The rows of each matrix lie in a flat space through zero, up to rounding. After each matrix: how many dimensions does the smallest such space have?
In the rows, 128 means zero.

[[125 140  88 117 111 109 147 155 145 147 137 159 120 150 109 147]
 [140 106 165 139 125 164 111  89 128 117 128 103 142 105 157 120]
 [ 88 165 157 133 227  62 109 165  46  83  83  83 109 120  94  72]
 [117 139 133 129 153 109 124 140 107 117 117 118 122 127 118 114]
 [111 125 227 153 222 128  77  93  45  61  82  36 134  78 147  57]
 [109 164  62 109 128  70 158 192 133 150 131 173 105 167  81 145]
 [147 111 109 124  77 158 140 113 171 153 151 155 136 135 142 158]
 [155  89 165 140  93 192 113  69 154 129 142 112 151 103 173 136]
 [145 128  46 107  45 133 171 154 201 185 168 205 124 169 115 189]
 [147 117  83 117  61 150 153 129 185 167 159 176 132 149 132 172]
 [137 128  83 117  82 131 151 142 168 159 150 170 126 150 121 162]
 [159 103  83 118  36 173 155 112 205 176 170 183 139 147 146 184]
 [120 142 109 122 134 105 136 151 124 132 126 139 120 140 111 130]
 [150 105 120 127  78 167 135 103 169 149 150 147 140 128 150 154]
 [109 157  94 118 147  81 142 173 115 132 121 146 111 150  93 127]
 [147 120  72 114  57 145 158 136 189 172 162 184 130 154 127 177]]

2

[[137 124 121 110 120 155 123 135 117 141  79 144 148 124 140 156]
 [124 213 110 189 209  82 133 127 152 131 155  90 116  78 155  77]
 [121 110 128 129 137  99 124 125 137 127 165 124 129 141 123 108]
 [110 189 129 189 158  72 136 117 155 141 194  85 105 107 136  90]
 [120 209 137 158 168 172 157 125  83  48  74 125 108 123 130 137]
 [155  82  99  72 172 128  97 144 100  75  86 159 166 156 126 117]
 [123 133 124 136 157  97 124 125 125  94 160 119 124 144 121 100]
 [135 127 125 117 125 144 125 131 119 121 104 135 133 128 128 139]
 [117 152 137 155  83 100 125 119 147 169 167 101 116 128 127 141]
 [141 131 127 141  48  75  94 121 169 199 190  88 112 121 117 137]
 [ 79 155 165 194  74  86 160 104 167 190 230  88  92 130 123 126]
 [144  90 124  85 125 159 119 135 101  88  88 155 140 150 116 140]
 [148 116 129 105 108 166 124 133 116 112  92 140 121 122 118 143]
 [124  78 141 107 123 156 144 128 128 121 130 150 122 134 116 124]
 [140 155 123 136 130 126 121 128 127 117 123 116 118 116 126 124]
 [156  77 108  90 137 117 100 139 141 137 126 140 143 124 124 110]]

6

[[121 144 120 121 137 162 110  99 159 137 154 137 149  80 166 130]
 [144  99 147 124 132  95 180 160 101 108 113 122 102 190  81 117]
 [120 147 109 117 138 140 116 130 132 138 130 116 105 120 127 121]
 [121 124 117 174  79  91  64 124  98 148 102 146 166  71 137 174]
 [137 132 138  79 181 173 194 127 165 108 159 111  93 180 125  78]
 [162  95 140  91 173 145 218 137 148 100 153 125 102 164 108  82]
 [110 180 116  64 194 218 153 105 195 128 177  99  85 152 160  75]
 [ 99 160 130 124 127 137 105 121 130 139 136 123 122 126 135 143]
 [159 101 132  98 165 148 195 130 151 107 150 127 113 144 120  88]
 [137 108 138 148 108 100 128 139 107 122 108 134 141 143 115 138]
 [154 113 130 102 159 153 177 136 150 108 130 112 106 181 123  79]
 [137 122 116 146 111 125  99 123 127 134 112 132 148 107 143 131]
 [149 102 105 166  93 102  85 122 113 141 106 148 169  55 143 151]
 [ 80 190 120  71 180 164 152 126 144 143 181 107  55 124 111 125]
 [166  81 127 137 125 108 160 135 120 115 123 143 143 111 117 119]
 [130 117 121 174  78  82  75 143  88 138  79 131 151 125 119 157]]

5

[[ 56 114 136 170  68 145 132 137  67 202 121 118 167 123 129 171]
 [114  77  91 115 114 195  95  52 237 120 100 128 146 188  92 134]
 [136  91  35 122 123 124 154 165 175 177 136 165 150  85 105 122]
 [170 115 122  48  98 148 139 147  57 151 192  55 110  83 172 131]
 [ 68 114 123  98  78  69 148 174  90 146 171  76 153 163 166 208]
 [145 195 124 148  69  46  97 137 200 104 157 105 148  96  57 122]
 [132  95 154 139 148  97  70 183 151 100 105 181 141 129 105 149]
 [137  52 165 147 174 137 183  95  61 165 141 184 134 144 111 197]
 [ 67 237 175  57  90 200 151  61  84  38  61 116  90 174 132 137]
 [202 120 177 151 146 104 100 165  38 165 202  86 127  48 182  94]
 [121 100 136 192 171 157 105 141  61 202 159 112 149 130 175  87]
 [118 128 165  55  76 105 181 184 116  86 112 127 157 150 117 118]
 [167 146 150 110 153 148 141 134  90 127 149 157 131 158  85 114]
 [123 188  85  83 163  96 129 144 174  48 130 150 158  69  66 137]
 [129  92 105 172 166  57 105 111 132 182 175 117  85  66  73 107]
 [171 134 122 131 208 122 149 197 137  94  87 118 114 137 107 118]]

14

[[127 151 120 141 136  94 106 135 131 143 172 124 114 155 140  97]
 [151 125 140 121 118 147 121 137 136 120 107 122 131 116 117 123]
 [120 140 143 136 111 128 113 143 115 139 139 126  99  97 112 121]
 [141 121 136 127 120 131 138 131 140  82 123 106 122 129 117 125]
 [136 118 111 120 118 145 119 126 135 123 106 122 135 130 123 132]
 [ 94 147 128 131 145  96 111 132 110 158 154 126 123 136 138 126]
 [106 121 113 138 119 111 151 128 114 104 132 136 139 144 132 116]
 [135 137 143 131 126 132 128 137 118 143 128 138 121 117 125 119]
 [131 136 115 140 135 110 114 118 147 134 171 120 109 143 138 123]
 [143 120 139  82 123 158 104 143 134 130  86 146 128  98 112 148]
 [172 107 139 123 106 154 132 128 171  86 129 131 118 108 116 128]
 [124 122 126 106 122 126 136 138 120 146 131 203 133 116 136 123]
 [114 131  99 122 135 123 139 121 109 128 118 133 125 153 133 132]
 [155 116  97 129 130 136 144 117 143  98 108 116 153 173 137 115]
 [140 117 112 117 123 138 132 125 138 112 116 136 133 137 128 129]
 [ 97 123 121 125 132 126 116 119 123 148 128 123 132 115 129 153]]

9

[[115 101 183 110  78 144 134 106 109 131 111 186 129 103  56 160]
 [101 100 147 119  90 148 133 130 150 122 118 153 122  98 101 126]
 [183 147  79  98 168  83  95 138  99 124 191 103 118 134 174 139]
 [110 119  98 106 129 129 117 121 149 109 149 113 129  83 141 128]
 [ 78  90 168 129  85 148 166 145 158 145  80 143 138 114 120 109]
 [144 148  83 129 148 119 107 128 133 124 146  96 126 135 169 120]
 [134 133  95 117 166 107 120 147 150 129 148  84 132 121 177 107]
 [106 130 138 121 145 128 147 102 115 118 123 125 148 102 109 147]
 [109 150  99 149 158 133 150 115 118 109 130 103 138 133 151 127]
 [131 122 124 109 145 124 129 118 109  89 179 152 114  90  95 153]
 [111 118 191 149  80 146 148 123 130 179  43 146 150 166 104 122]
 [186 153 103 113 143  96  84 125 103 152 146 108 128 159 158 138]
 [129 122 118 129 138 126 132 148 138 114 150 128 114 125 138 116]
 [103  98 134  83 114 135 121 102 133  90 166 159 125  42  74 160]
 [ 56 101 174 141 120 169 177 109 151  95 104 158 138  74  59 133]
 [160 126 139 128 109 120 107 147 127 153 122 138 116 160 133 121]]

7

[[ 84 163  88 148 100  87  93 151 134 169 132 142  97 129 123 110]
 [163  88 148 105 154 143 178  92 105 124  89 112 173  82 127 118]
 [ 88 148  80 138 106  72 119 130 113 195  93 135 124  81 117  88]
 [148 105 138 116 146 138 154 109 122 123 110 120 144 110 130 119]
 [100 154 106 146 119 116  92 152 160 135 157 142  72 170 135 115]
 [ 87 143  72 138 116  71 123 126 125 199  90 135 105  85 122  68]
 [ 93 178 119 154  92 123  64 176 153 115 188 147  85 194 129 164]
 [151  92 130 109 152 126 176  91 106 145  78 114 163  71 126  98]
 [134 105 113 122 160 125 153 106 149 143 106 125  96 121 139  73]
 [169 124 195 123 135 199 115 145 143  34 195 125 139 205 137 211]
 [132  89  93 110 157  90 188  78 106 195  41 115 146  34 125  42]
 [142 112 135 120 142 135 147 114 125 125 115 122 137 116 130 120]
 [ 97 173 124 144  72 105  85 163  96 139 146 137 163 122 108 183]
 [129  82  81 110 170  85 194  71 121 205  34 116 122  35 131  13]
 [123 127 117 130 135 122 129 126 139 137 125 130 108 131 132 107]
 [110 118  88 119 115  68 164  98  73 211  42 120 183  13 107  79]]

3

[[ 66  79 141  90 150 140 138 123  75 102  73 130  95 180 122 191]
 [ 79 156 106  73 140 146 129 129 154 140 152 109 109  96 149 154]
 [141 106 109 120 106 119 132 104  75 101 140  86 152 158 140 143]
 [ 90  73 120  71 156 118 136 147 111 133  58 173 116 100 153 132]
 [150 140 106 156 154  65 100 113 165 128 153 120 103 155 140 141]
 [140 146 119 118  65  56  91 164 133 106 202 151 184 123 197  95]
 [138 129 132 136 100  91 145 101  85 156 142 110  85 129 105 129]
 [123 129 104 147 113 164 101 117 126 158  91 142  92 162 160 152]
 [ 75 154  75 111 165 133  85 126 183 191 176 141 135 120 179 169]
 [102 140 101 133 128 106 156 158 191 167 120 174 115 173  91 180]
 [ 73 152 140  58 153 202 142  91 176 120 114 116  95 148 117 128]
 [130 109  86 173 120 151 110 142 141 174 116 136  85 145 116 140]
 [ 95 109 152 116 103 184  85  92 135 115  95  85 162 130 137 119]
 [180  96 158 100 155 123 129 162 120 173 148 145 130 154 119 114]
 [122 149 140 153 140 197 105 160 179  91 117 116 137 119 122 129]
 [191 154 143 132 141  95 129 152 169 180 128 140 119 114 129 135]]

14

[[ 86 111 166 143  78  72 121 171 158 103 115 135 101  91 148 103]
 [111 126 177 100 133  99 135 150 131 122 147 123 139 145 150 172]
 [166 177 224 150 118  86 163 133 122 114 138  70 180 111  96 158]
 [143 100 150 109 178 130 150 148 145 153 128 202 117 147 141 145]
 [ 78 133 118 178 112 139  89 131 149 119  96 133 117  89 143 134]
 [ 72  99  86 130 139 217 126 142 163 157  90 162  74 100 151 179]
 [121 135 163 150  89 126 162 174 175 131 127 146  99  99 116 140]
 [171 150 133 148 131 142 174 189 145 125 139 106 113 104 162 193]
 [158 131 122 145 149 163 175 145 108 129 107 125 118  95 125 135]
 [103 122 114 153 119 157 131 125 129 130 100 150 109  99 111 105]
 [115 147 138 128  96  90 127 139 107 100 159 136 139 149 106  89]
 [135 123  70 202 133 162 146 106 125 150 136 198 114 117 148 115]
 [101 139 180 117 117  74  99 113 118 109 139 114 163 147 116 119]
 [ 91 145 111 147  89 100  99 104  95  99 149 117 147 140 118  86]
 [148 150  96 141 143 151 116 162 125 111 106 148 116 118  92  89]
 [103 172 158 145 134 179 140 193 135 105  89 115 119  86  89 170]]

10

[[143 141 103 121 112 131 133 122 101 160 120 104 114 125  99 135]
 [141 133 133 130 122 121 130 135 141 110 161 140 145 136 164 137]
 [103 133 145 134 131 124 111 115 129 111 143 133 134 127 144 112]
 [121 130 134 130 128 126 123 124 129 121 136 131 131 128 136 123]
 [112 122 131 128 136 132 124 122 123 134 106 124 118 122 108 118]
 [131 121 124 126 132 131 133 133 129 135 112 126 123 126 115 130]
 [133 130 111 123 124 133 133 125 111 153 106 111 113 123  95 130]
 [122 135 115 124 122 133 125 117 105 152 110 108 112 121  95 123]
 [101 141 129 129 123 129 111 105 105 137 126 113 117 121 111 109]
 [160 110 111 121 134 135 153 152 137 146  97 128 121 129 106 149]
 [120 161 143 136 106 112 106 110 126  97 206 136 154 138 191 121]
 [104 140 133 131 124 126 111 108 113 128 136 120 124 124 125 112]
 [114 145 134 131 118 123 113 112 117 121 154 124 133 128 143 117]
 [125 136 127 128 122 126 123 121 121 129 138 124 128 128 131 125]
 [ 99 164 144 136 108 115  95  95 111 106 191 125 143 131 170 107]
 [135 137 112 123 118 130 130 123 109 149 121 112 117 125 107 131]]

3

[[122 134 183  95 149  86 229 161 156 127 148 126  81 128 126  75]
 [134  61 134 153 124 154 122 118  87 113 134 120 141  99 102 161]
 [183 134  79  75 147  77 198 189 150 159 107 141  97  69  87 150]
 [ 95 153  75  99 142 134 199 106 107 156 106 178 132 135 124 172]
 [149 124 147 142 168 153 126 144 160 135 151 149 155 175  93 112]
 [ 86 154  77 134 153 218 194 176 233  93  92 206  88  72 176 210]
 [229 122 198 199 126 194 217 107 115  92 142  25  77 221 112 168]
 [161 118 189 106 144 176 107  88 130 132  82 111 170  90 146 136]
 [156  87 150 107 160 233 115 130 113 145 123 119  85 136 126  73]
 [127 113 159 156 135  93  92 132 145  87 148 123 136 170 145 145]
 [148 134 107 106 151  92 142  82 123 148 106 145 145 120 100 177]
 [126 120 141 178 149 206  25 111 119 123 145 121 152 157 148 103]
 [ 81 141  97 132 155  88  77 170  85 136 145 152 149 155 196  90]
 [128  99  69 135 175  72 221  90 136 170 120 157 155 118  98 118]
 [126 102  87 124  93 176 112 146 126 145 100 148 196  98 108 130]
 [ 75 161 150 172 112 210 168 136  73 145 177 103  90 118 130  62]]

13

[[144 128 150 114 125 132 156 105  97 165 144 160 118 123 135 113]
 [128 130 131 129 130 121 131 134 130 125 138 129 137 130 119 130]
 [150 131 168 109 128 119 177 107  87 175 173 177 134 126 118 109]
 [114 129 109 140 131 123 104 149 155  96 116 100 138 132 120 142]
 [125 130 128 131 131 119 127 140 136 117 137 123 141 131 115 133]
 [132 121 119 123 119 158 120  97 114 149  90 131  87 118 169 117]
 [156 131 177 104 127 120 187  99  75 189 180 190 131 124 121 104]
 [105 134 107 149 140  97  99 183 178  64 140  85 174 142  85 157]
 [ 97 130  87 155 136 114  75 178 189  54 104  66 154 138 107 160]
 [165 125 175  96 117 149 189  64  54 218 149 201  91 114 160  89]
 [144 138 173 116 137  90 180 140 104 149 208 170 175 136  78 123]
 [160 129 177 100 123 131 190  85  66 201 170 196 116 120 135  97]
 [118 137 134 138 141  87 131 174 154  91 175 116 185 142  72 147]
 [123 130 126 132 131 118 124 142 138 114 136 120 142 132 114 135]
 [135 119 118 120 115 169 121  85 107 160  78 135  72 114 183 111]
 [113 130 109 142 133 117 104 157 160  89 123  97 147 135 111 145]]

2

[[ 28  52 198 130 137 172 105 123  87  87 109 179 105 145 163 152]
 [ 52  80 163 118 130 146  85 139  91  64 145 195 155 136 147 160]
 [198 163 100 118 116  74 134 123 149 161 131  93 125 114  91 108]
 [130 118 118 132 123 126 137 118 126 157 122 127 114 121 127 119]
 [137 130 116 123 119 117 122 118 134 145 130 121 116 121 117 114]
 [172 146  74 126 117  89 135 137 124 152 156 146 175 107 109 134]
 [105  85 134 137 122 135 139 107 111 171 108 139  93 121 136 119]
 [123 139 123 118 118 137 107 108 151 136 128 103  90 129 120  95]
 [ 87  91 149 126 134 124 111 151  86  79 145 194 180 130 141 174]
 [ 87  64 161 157 145 152 171 136  79 145  99 172 136 131 164 169]
 [109 145 131 122 130 156 108 128 145  99 136 117 121 139 136 118]
 [179 195  93 127 121 146 139 103 194 172 117  37  67 130 114  65]
 [105 155 125 114 116 175  93  90 180 136 121  67  43 139 127  61]
 [145 136 114 121 121 107 121 129 130 131 139 130 139 121 114 126]
 [163 147  91 127 117 109 136 120 141 164 136 114 127 114 112 110]
 [152 160 108 119 114 134 119  95 174 169 118  65  61 126 110  70]]

5

[[139 140 127 116 120 111 125 107 125 111 126 115 137 127 136 161]
 [140  53 128 149 172 136 147 180 124 201 140 184 135  86 196 104]
 [127 128  84 146 137 172 110 108 126 123  89 124 154 114  87  79]
 [116 149 146 120 113 118 130 130 133 113 141 117 109 150 113 136]
 [120 172 137 113 101 115 121 102 131  87 129  97 118 156  96 151]
 [111 136 172 118 115 104 144 158 136 131 165 131  89 156 136 142]
 [125 147 110 130 121 144 116 106 128 108 109 112 137 132  94 114]
 [107 180 108 130 102 158 106  94 133  79 101  91 126 157  44  96]
 [125 124 126 133 131 136 128 133 129 133 126 132 127 127 123 115]
 [111 201 123 113  87 131 108  79 133  57 112  74 121 170  51 137]
 [126 140  89 141 129 165 109 101 126 112  91 115 151 121  83  90]
 [115 184 124 117  97 131 112  91 132  74 115  88 122 160  68 133]
 [137 135 154 109 118  89 137 126 127 121 151 122 119 135 160 181]
 [127  86 114 150 156 156 132 157 127 170 121 160 135 104 142  82]
 [136 196  87 113  96 136  94  44 123  51  83  68 160 142  59 150]
 [161 104  79 136 151 142 114  96 115 137  90 133 181  82 150 132]]

3

[[ 87 184 155 141 108  95 167 119  68 234  77  99 110 151 114  80]
 [184 119 108 125  93 154 158 143  97  76 138 179 172 128 134 145]
 [155 108 166  88 202 109  84 117 114 119  95 125 104 101 113 125]
 [141 125  88 100  84 123 115 115 128 122 151 110 122 158  97 107]
 [108  93 202  84 175 150  85 149  84 223 116 100  43 148  92  61]
 [ 95 154 109 123 150 137 127 140 203 125 167  92 159 158 148  83]
 [167 158  84 115  85 127 150  82 143 124  87 151 132 175 151 103]
 [119 143 117 115 149 140  82 146 147 130 148 135 111 152 166 126]
 [ 68  97 114 128  84 203 143 147 184 166 144  90  88 172 125 100]
 [234  76 119 122 223 125 124 130 166 129 133 101 166 137 167 134]
 [ 77 138  95 151 116 167  87 148 144 133 139 112 111 117 112 145]
 [ 99 179 125 110 100  92 151 135  90 101 112 117 142 141 150 172]
 [110 172 104 122  43 159 132 111  88 166 111 142  72 208 142 108]
 [151 128 101 158 148 158 175 152 172 137 117 141 208 106 144  98]
 [114 134 113  97  92 148 151 166 125 167 112 150 142 144 142  88]
 [ 80 145 125 107  61  83 103 126 100 134 145 172 108  98  88 106]]

12

[[111 112 147 140 159 123 137 127 119 140 134 120 138 151 129 125]
 [112 122 121 118 110 112 129 133 122 123 122 113 130 142 172 125]
 [147 121 110 118  97 127 121 137 134 137 131 142 138 112 114 133]
 [140 118 118  89 101 127 115 173 123 130 137 131 126 118 120  99]
 [159 110  97 101  68 129 112 153 136 139 134 148 145 108 122 128]
 [123 112 127 127 129 105 141 137 119 151 130 129 144 130 101 125]
 [137 129 121 115 112 141 106 151 129 129 141 125 132 125 137 131]
 [127 133 137 173 153 137 151  48 146 119 125 159 122 135 134 160]
 [119 122 134 123 136 119 129 146 118 136 130 116 133 135 124 119]
 [140 123 137 130 139 151 129 119 136 108 118 135 118 126 132 111]
 [134 122 131 137 134 130 141 125 130 118  99 118 131 122 119 114]
 [120 113 142 131 148 129 125 159 116 135 118  97 144 142 127 113]
 [138 130 138 126 145 144 132 122 133 118 131 144 114 121 108 113]
 [151 142 112 118 108 130 125 135 135 126 122 142 121  96  89 126]
 [129 172 114 120 122 101 137 134 124 132 119 127 108  89  67 133]
 [125 125 133  99 128 125 131 160 119 111 114 113 113 126 133  85]]

7
